The same things were measured in two ways. Each way mixes the same 7 hidden numbers, adds some noise and spreads widely along 5 directions of its own, which tell nothing about the thing.
Some things both ways: the first way, then the second way.
[ 26  33 -61 -18  38  14   9  24  56   3 -39 -25  24 -16 -24  -7 -44 -29
  10 -27]
[ 35  23 -22   3 -30  10 -25 -15   4  30   7 -17  31  15  11 -16   1 -11
 -24 -17 -12 -23  -5  -6  -5]

[ -8 -20 -41  -7 -22  -1 -27 -43 -28  24 -25  26  -4  49 -14  49  14  -2
 -14 -24]
[  0 -53   8 -13   8  -5   6  12  -1   0 -13  -6 -21  -3  -1  41 -10  17
  15   7  17   0 -28 -12  27]

[  5  -2 -18   0 -23  11  15   2  14   9 -14 -26  -3   0   0   4 -15 -17
 -18 -30]
[ 10 -17  17   7  14  10  26   5   1 -17  14   7  -8   0  -5   3   2  -1
   4  -4  13  -3  10   5  15]

[  4 -35 -28  22 -20  30   6 -23  -6  14 -35 -25  30  23  21 -13   4 -33
  -3 -42]
[ -8  15   0   9   4   5  -6  15   5  25 -10  17 -20   3  -9  12  -5   8
  -6  18  17 -17  -2  -9  -8]

[  1  -2 -19 -23  29   7 -12  14  21  -4 -23  14  36  16   1  42 -22 -26
  -1 -19]
[ -5  31  23   4  11  11   2 -16 -14  22  27   9  -9   8 -19 -21 -18  11
  13  -8  -6 -10  -6  -9 -27]

[ -3 -22  10 -17 -11  31  -4  -5  27  11 -48 -25  18  28  -9   1 -39 -22
 -20  -9]
[-19   7 -40   1   2 -29  -7  -1  -2   3  -7   6  18 -33  32  23  18 -15
   0  -1  -5  -4 -13   9  10]

[  7  30  -9 -24   5   9  10  15  37   1  -6 -21  -2  -1 -15   4 -25  -7
  -9 -13]
[  1 -10  -6   0 -10 -20  11  -1   3  -6  -9   5  22 -29  28  25  26 -20
  18 -10 -10   4 -11   2  31]

[ 15 -11  22  -7 -38  -6  -2 -27   0  13 -17 -24 -13   5 -20   5 -18  20
 -20 -13]
[  3  -8  -9  10   9  -7  20  17  -2 -32   8  -7 -15  -8  12  22   3 -10
   0   3  31  15  19  26   7]

[  1  14  13  -4  27   6   3 -18   2   0  15 -23   6 -16   1  16  12  21
  -4 -20]
[-19  18  -6  -1  11 -20  -6 -11 -13  -1  15  11   0  -7  14  10 -15  10
 -10   0  12  -5  -7   2 -29]

[ 22  14  29   3 -25 -29  -8 -36 -17   7 -19  -6  -7   2 -25  32  10  24
  -6  -7]
[ 19 -15  35  13   3  22  24  34  19 -18 -12  -2 -29   5 -24   5  13   5
  17  17  21  22  21   5  17]

[ 10  19  -4 -12   7   5   5  -7  16   4  -7 -28  -3  -6 -17   5 -14  -4
 -10 -17]
[-11 -26  29 -15   2 -11   0   5   4  -5 -14  -4  -4  -5 -12   5  -8  27
  18   7  -6  22 -17 -15  -4]

[ 15  10 -19   5 -15  35  34  17  54   9 -37 -44   0 -12  -7 -14 -26 -22
  -9 -27]
[  2   8  -2   2 -16 -15  -6   1  17   4  -4  10  18   1   9  -9  -6  10
 -16  -1   5 -14  -6  -7 -10]

[-22  43 -32  -8  18 -11  -8  13  -4  -5  44   5   1   4  18   5  15  10
  26 -21]
[  9   1  -3  -6 -18  -3  -8  -7 -10  20  -8 -12  12 -11  17  30  13 -14
  18 -10 -12   6 -19  -6  15]

[ 20  42  39   8  -8 -18  11  -5  19  -2   9 -13 -23 -30  -7  36  13  48
  21  -8]
[ -4  12 -11  13 -10 -20  19  10  14 -13   7   5   5 -12  21   9   2 -13
   5  -8  22   0   6  17   8]

[-40  11  12  21  -2  25   1 -37  -4   7  -3 -14   7   5  14 -15  37  20
   1 -11]
[ -6 -28 -10 -20 -14 -22 -10  16  19   3 -45  -2  19 -11   8  14   1  11
  -9  21   1  20  -6 -15   9]

[-25  12  23  19 -15  -4  -7 -26 -17  -1  16  12  -3  -3  20  33  44  35
   4 -15]
[ -4 -16  25 -12  -6  -5   9  -6  -3  -4 -10  -3   5  -4   1  11   3   0
  19  -5 -11  17 -12  -7  11]

[-35 -16   4 -20 -21   6 -38 -31 -15  17 -12  30 -22  38  -7  60   4  22
  -8   1]
[-11 -26  -2 -26   9 -14 -16 -15 -24  -2   1 -21  -1  -1   6  27 -26  20
   1  -1   3  18 -25  -5 -15]

[ 34  12  -2 -26  12  -4  -3   7  14   3  -8 -43   9  -8 -18   8 -43 -26
  -6 -19]
[ 11  40   1  27  12  18   8   1 -15   6  20   9 -12 -12   3  14  25 -20
   8   1   6  -6  16  13  -1]

[ -9  22 -60 -38  23  13   1  11  22   3  -1 -14   4  31 -20 -16 -31 -12
  -7 -25]
[  8 -25   6 -19   7  14 -12   1  -7  -2  -8 -11  -7  24 -17  -3 -22  16
 -25  16   7   6   8  -8 -12]

[-14  64  13  -5  -6 -30   1  15  -7  -7  66   7 -30  -9  19  25  31  46
  32  -8]
[  0   1  19  -7   4   6  -7  -7 -10  -5  13 -13 -14  18 -12  -3 -19  15
   1  -4   5   9  -6   2 -26]

[  7   4 -22  -2 -19   3  -2 -26  -5  15 -16  -9  -9  14 -17  21   7   2
  -9 -24]
[ 28 -37  12  -6  -4  25  10   4  -4 -13 -18  -5   0   4   5  28  30 -28
  -1   3  -5   5   9  -2  49]

[-31  20   3  -6   3 -15 -28 -36 -18   3 -11  41   2  33 -12  44  32  29
   1   1]
[ 11 -55 -28 -11  14  -4  14  18  12 -17   1 -19   1  -4  -2   3 -15   9
   0   2  18   0   0   7  32]

[-18  -2  15 -10   6   3 -13 -22 -10   2  17   3  -3   8   5  42  18  28
  -1 -13]
[-30   5 -16 -14  22 -25 -17 -28 -28  -4  34  -2  -5  -2  15  11 -34  21
  -9 -15   7 -12 -30   7 -36]

[-41   9 -11   4  16 -16 -20 -35 -36  -5   8  20  44  25  12 -29  29  19
  -3 -18]
[ 18   6 -50   6   3  -2 -19   7   3  -3  23 -29   3   5   6  -9 -13   7
 -21  -8  16 -14   1  24 -14]

Other things, the second way, with their names:
k_113: [ -7  -7   8  -4   5   7  -3 -10  -5  21  -8  26   1  -1   2  13   5  -6
  -5   3  -9 -29 -18 -18  16]
k_470: [  5  -5  24  -3 -14   1  -2   9  26 -13 -13   0   7  11 -11 -22   1  11
 -10   4  -4   6   2  -4  -8]
k_413: [  3  15   7   6   1  17  -9   2   8   0   6   0 -15  20 -17 -23  -1   0
  -9  -3  -3 -13  -2   8 -13]
k_812: [  4 -36   5 -20  19  13   6 -21  -9 -28  26 -11   1  20 -11 -24 -17   2
  -9 -18 -10  -9 -10   9  10]
k_769: [-26  16   5 -11 -20 -35 -13   3  18  23 -25   9  15 -10   7   1 -19  24
   3   9   3  10 -22 -20 -30]
k_422: [ 10  21  24  20  19  32  17  36   0  -8 -10   7 -45   5 -28  12   9  -1
   2  35  35  24  48   9 -11]
k_79: [ -1  -5  24 -13 -17  16 -12  -2   3   0 -23  -3  -3  19  -7   4  10 -13
  -2   1 -16   9  -7  -6   4]
k_513: [-19 -17   2 -16  -4 -13  -3   6   3   2 -18  -2  -8  -3   0  17  -9   3
  12   2   2  10 -20  -4   4]
k_167: [ -2  20  27  12  14  33  -1  21  10   4 -12  16 -34  18 -37 -19   6   7
  -5  25   5   1  21   0 -19]
k_784: [ 15   6  25  -4 -26  12   7 -20  -5 -10  -5   0  21   9  17   5  27 -36
   3 -20 -22   3   1   2  24]
k_236: [ 21   8 -40  14  -3   1  -9  -8   1  15  19   3  21  -7  22   0   9 -12
 -22 -11   0 -41  -5   5  15]
k_858: [ 18 -18  25   3  -2   9  17   3   7 -24   3   1   4   5  -2  -3  10  -1
  -4   0   5   7  12   3  12]
k_565: [ 12  -9  38   2  -7  27  15  18  19   0 -41  28   1   5 -14  -1  29 -15
 -10  31  -3   9  31 -16  25]
k_307: [ 12   0  -1  -1   4   4  -2  -2  -7  11  13 -17  -4  -2  -5   3 -11  12
  15  -9   4   5  -9  -1  -5]
k_136: [ -8 -27  31 -14   8  -2  16 -16  -4 -15  13   5   1   1  -5  -5  -5   2
  19 -18 -15  -3 -24  -4  16]
k_8: [ -5  12  -7  18  23   0 -12   6 -11   9   0  19 -14 -24   7  28  20   9
  -5  19   8 -13  -6  -2  -7]
k_681: [-18   1  18 -20   6  -9 -21 -24 -12 -13  25 -14  -4  24 -13 -25 -41  35
 -11 -15  -6   3 -26   2 -56]
k_944: [-25  -5   5   0  30  -3  23  -4  -5  -9  27  24 -23   5  -9  -7 -26   7
  -2  -6  19 -24  -7   6  -2]
k_438: [ -3 -20 -17 -11   4 -18  -7 -22 -13 -14  25 -18  13  -7  19   6  -6   4
   5 -29 -10 -10 -35  11   5]
k_598: [ 30 -25  18   5  -6  18  20  23  16 -14 -30   0  10 -10  -3  11  36 -15
   5  19  -2  24  30  -4  41]
k_951: [ -9 -10 -27  11  18 -13  17   4  13 -18  22  17  -4  -4  14  -4 -10  -4
 -19  -9  26 -37  -2  17  15]
k_923: [  3  -4   2   5   1  -4  15  11   9  -9 -11  13  10 -16   6   7  16  -8
  -2  11   5   5  16   2  17]
k_244: [ 15  21   3   5  -6  24 -12   8   7  15   4 -17 -15  20 -23 -22  -2  -2
   6  -5  -5  -3   2   5 -11]
k_330: [-14   8 -21   9   6 -17 -10  12  -2  10  -1   1 -15 -19  13  31   6   7
   8   3  13  -7 -20   6  -4]
k_600: [ -6  15 -20   0  22   2  -9  -6 -13   7  27  -8  -9   1 -12 -16 -19  12
  -3  -7   2  -7  -4  12 -24]
k_793: [ 13   6  -6   4  -4  -5  -2 -13 -11  11   3   3  27 -22  20  13  21 -13
   8  -9 -15  -3  -5  -6  16]
k_874: [  2 -25  -7   3  15 -16  45  17   5 -13  11  -3   1 -28   9  16  -4  -5
  30  -6  23  16  10  11  37]
k_41: [ 12  -2  16   6  -8   6   0  17   8  14 -16   5 -11   3   0  26   1   9
  -3  15  22   1   3 -12   1]
k_604: [ -9  -9 -22   0  20  -7  20   4  -4   6   5   8   6 -34   7   8  18 -16
  25  -4  -9  -2  -2   6  37]
k_939: [  8  24  -2  20 -22 -10   3   9  15  28   0   1   3 -19  17  17  20 -14
  30 -16   0 -11 -22  -2  18]
k_658: [-26  36  -2   1 -16 -25  -5 -35 -23  16  19  14   9 -11  39  32  -1 -25
  11 -31  -8 -20 -36   1 -10]
k_869: [ -8  56   7   8   2  17 -23  -7 -16  19  -6  13  -4   2  -8  -7  18 -10
 -10  15 -16   6  16  -1 -35]
k_949: [-11 -28 -15 -15  17  -9  -9   4   4 -14  -1  -3  -1   5  -6 -12 -23  23
 -24   7   6  -4  -7   0 -11]
k_251: [ -4  -3  24  -7  -6   1   1 -18   1 -17   7   8   8  10   3 -15   3  -5
  -4 -16 -17  -6 -11   1  -3]
k_53: [  0  38   5  15  -5  11 -18  20   7  18 -21  17 -14  13  -8   6  -4   9
 -35  36  27   0  27  -6 -41]
k_909: [  1 -11   1  -3  -3 -20   8   6   1 -10 -10  -7  13 -20  14  20   4   6
   8   4   8  22   1  -1   6]
k_721: [  3  -5 -17  -9  -3   1 -26 -11  -1  15   0   3   6  19   3   1 -15   9
 -33   1  -1 -33 -20 -10 -10]
k_507: [ 11 -33 -32 -21   5   3  -8 -12 -13 -16   3 -19  24   3   9  -4  -4  -9
 -24  -4 -11   2   5   9  15]
k_871: [ 27  20 -13  21   6  25  11  14  14  -3  23  -6  -7  16 -17 -35  -7  -8
 -13  -2  17 -16  29  19  -4]
k_718: [  5 -17   9 -20  -1   8  -1  -7  -4   0   3 -15  -1  24 -14 -14 -33  10
 -10  -1   5   7   2  -6 -12]
k_158: [  3 -31  22 -11  -7  -2  17   4   6  -5  -6 -14  -4  -6  -4  10   3  -3
  38 -17  -9  14 -23  -3  30]
k_837: [  0   8  33   4   8  18   5  -2 -13  15  -2  10 -22   2 -11  18  10  -3
  19   2  -2  -1  -6  -9   3]
k_667: [ -2   8 -10   9   6 -11  12 -19  -7  -5  30  14  10  -6  21   5  -4 -14
  -6 -22   6 -30 -12   7   9]
k_172: [ -2 -43  11 -28  -7   1   3   8  12 -13 -27 -10   5  16 -13  -7 -17   6
  -6   9  -2  20   2  -9  10]
k_714: [ 10  11  30   8  -7   5  11   5   0  -2 -19  15  11  -9   4  17  22  -3
  -3  22   5  24  26 -10  -3]
k_278: [ -1  -1  27  -2   5   6  -9   3  -6  12 -12   9 -12   6 -10  14  -7  22
  -7  19   9  10  -1 -17 -21]
k_81: [  4   1  -3  16   3  -9   4   8  13   2   5  19   4  -9   8   4   2  12
 -17   8  20 -25  -3  -6  -2]
k_814: [ 27  -4   2 -11   2  22 -12 -13 -11 -16  20 -27   9  26 -16 -28 -20  10
 -25  -6  -4  10  18   9 -25]
k_582: [ -1  -3  12  -2  -2  11   9  -4  -5 -16   2   6  -2   5   3   5  15 -27
   5  -8  -8   1   3  11  17]
k_795: [ 12 -33  36 -12 -12  20   8   7   4 -14 -43  10   5   7  -1  23  32 -18
  -8  23 -10  23  16 -13  30]
k_279: [ 22  16 -19   6 -31 -15  -1  24  14  21 -27 -20  18 -13  18  24   2  -3
   4  13  23  27  18  -3  -5]
k_753: [ -5 -15   2 -10  16   0  19  -7 -13 -15   2   7  12 -12   5   7   9 -15
   1   4  -5  15  16   4  19]
k_159: [ 10  42 -53  18  13  -2  -4   5  -3   6  21   1  21 -18  10 -18   4 -11
 -26   7  12 -10  36  22 -17]
k_428: [ 24   8  -1  10  -4  12  11   6  13   2  11   0  13   7  -5 -24  -1  -7
  -8  -4   6 -10  19   2   8]
k_537: [ -5 -68  24 -33  20   3  29   2   0 -18   8 -14 -19  25 -30 -12 -60  28
   5  -1  22  12  -4 -11  10]
k_690: [-51   4   9 -24  16 -22 -10  -3 -10   5 -14   7  -9  -6 -14  -3 -25  20
  14  10  -8  28 -14  -7 -34]
k_220: [ -6   7   0  12 -12 -22  27  30  33  11 -20  18   7 -23   6   4  -1   0
  14  12  24   7  14  -8  15]
k_995: [-31  12   4   1  18 -24  19   2  -6   6  14  17 -11 -21   2  12 -21  13
  21   2  18   4  -8  -1 -12]
k_368: [-22  -9  16 -24   0 -21  -1 -26 -25   6   5  -3  13  -6  13  20 -24  10
  13 -10  -6  17 -24 -13 -16]
k_213: [ 36 -27   1  10 -10  18  38  37  38 -10 -13  -4   6  -1 -14 -17   9 -13
   8   8  20   6  34   4  49]
k_559: [-10 -54   4  -6  13 -20  26  25  26 -46  -8   2  -4 -14   1  -1   1  16
   4   3  16  11  -3  13  27]
k_297: [ 11  21 -19  18  -2  -1  15  14  10   5   5  10   4  -7   9   3  -1 -12
 -11   7  27  -8  26   7   5]
k_701: [-22  19   4 -20   0  21 -41 -30 -25  27 -10   5  -9  24  -9   1   2 -15
 -10  -4 -38 -18 -25 -10 -20]
k_878: [ 12  -3   1 -11 -13  -1 -15 -20   3  21  18 -13  20  15  -8 -29 -26  20
  -3 -23 -16 -23 -30 -14 -11]

Some of these things the first way, each followed by its name:
[ 33  37 -19  12  -2   2  11   6  35  13   5 -22 -40 -43 -10  48  -3  29
  33 -22]  k_537
[-18  38  -9 -23  13  -6  -6  10  20  -7  13  -5  -1   0 -11  -5 -14  13
  -5  -6]  k_814
[  9   9 -34   7   0  18  16  12  30   5  -3 -34   2 -17   8 -23 -20  -2
   9 -32]  k_718
[ 21  58  -2  -7  -6  -3  31  28  32  -5  22 -28 -24  -7   1  13   4  12
  21 -22]  k_951
[-34  -3  16 -14  54  17 -18 -24   2 -10 -26  -9  70  16   0 -23  -3 -12
 -20  -7]  k_159
[-37  -3   4  25 -22   8   1   0 -17  -2  44  26  -5  11  59  44  56  35
  24 -29]  k_658
[  9 -30 -39 -24 -22  10   7  10  22   3 -54  -5  43  57 -10 -25 -44 -35
 -26 -32]  k_413
[ 40 -19   7 -15 -11  17   5  -3  34  12 -53 -12   0  14 -23  60 -29  -6
  -7 -21]  k_944
[-26  -7  27   5 -38   0  -8 -15 -24  -1  -9  19  19  55  28  15  28  -1
   4 -11]  k_167
[ -8  -6 -56  -7  -5  13   3 -14  -2  11 -13  -7  11  26   0  -3  -2 -18
 -13 -36]  k_41
[ 14   3 -24  -3  -9  28   0  -9  28  18 -44 -15  -9  14 -15  41 -10 -13
  12 -15]  k_721
[-14 -15 -36 -11   2  32  -4  -5   6   9 -36  22  18  50   9  51   9 -28
  -5 -27]  k_113
[ -5  14   6  15 -36  18  19  17  23   7   4 -13 -24 -11  25  36  13   0
   9 -20]  k_667
[-14  32  -2 -35  27  -7 -14 -18 -20  -3  20  -6   4  32 -10  20   7 -16
 -10  -8]  k_8
[-29  17  24  -4  -5   2 -13 -23  -2   4   2  -2 -11  -1  -5  21  16  20
  -9   0]  k_909
[-17  13  16   1  28   4   1 -34  -5  -3  -2  -6  23  -2  -6   7  30  16
 -18 -16]  k_923
[-34  43 -18 -37  24   8   4  13  17  -6  29  -8  -4  11  -4   2  -4  -4
 -21 -14]  k_714
[ 42   0  -3  16 -21  -4   7 -11  18  13 -30 -34  -4 -29 -19  19 -18   3
   2 -26]  k_158
[  3   8 -20 -10 -38   7  11  16  20   5  -9  -2  -7  36   6  -5 -15   5
   7 -24]  k_79
[ -3  40  32 -23 -15  18   6  27  44   2   6 -36 -39  -9  -4  34 -28  -1
   9   7]  k_753
[-20 -32   2  -6  11   7 -25 -28 -13   4 -35   5  54  30   4   6  -8 -14
 -16 -16]  k_600
[  3  29 -28   2  19  14   3   0  21   3 -17 -22  11  -7  -2   9  -1 -21
  10 -21]  k_236
[-12  18  31 -16   6  15   1  14  18  -8  20 -25   4  10  19   2 -13  12
  19  -9]  k_690
[ 37  57 -23  16  37 -10  25  -3  32  -9 -10 -45  19 -49 -21 -27   0   6
  12 -29]  k_213
[ -2  42  12   6  67 -16  -3 -30   1 -13   4  20  35 -14 -11  40  50  45
  15 -12]  k_220
[-18 -20  -8   7 -16  11   7 -20   2   5 -20   1  22  16   6  -4   9   2
 -24 -26]  k_812
[-19  16  -7  -7  21  20   3   0  26  -2 -12   2  13  10   4  17   8   9
   1 -13]  k_769
[-16   4  15  14  -6   0 -13 -22  -7   4  -3  -1   4 -14   9  31  19  13
  -9 -12]  k_874
[ 19 -18  -6   4  -3  23  16 -43  15  16 -42 -40   5  -2 -30  -3  -3   0
 -34 -27]  k_795
[ 34  13  16  22 -34   3   7  -3   7  13   2 -46 -28 -30   9  38  -4  -7
  29 -18]  k_837
[ 16  62  58  31 -18  -6  26 -10  22  -4  18 -40 -33 -50  -2  19  34  44
  27  -3]  k_470
[ -8  52  18 -17 -22 -14  24   0  13  -7  22  -8 -22  14 -13  -8  17  25
 -15  -9]  k_559
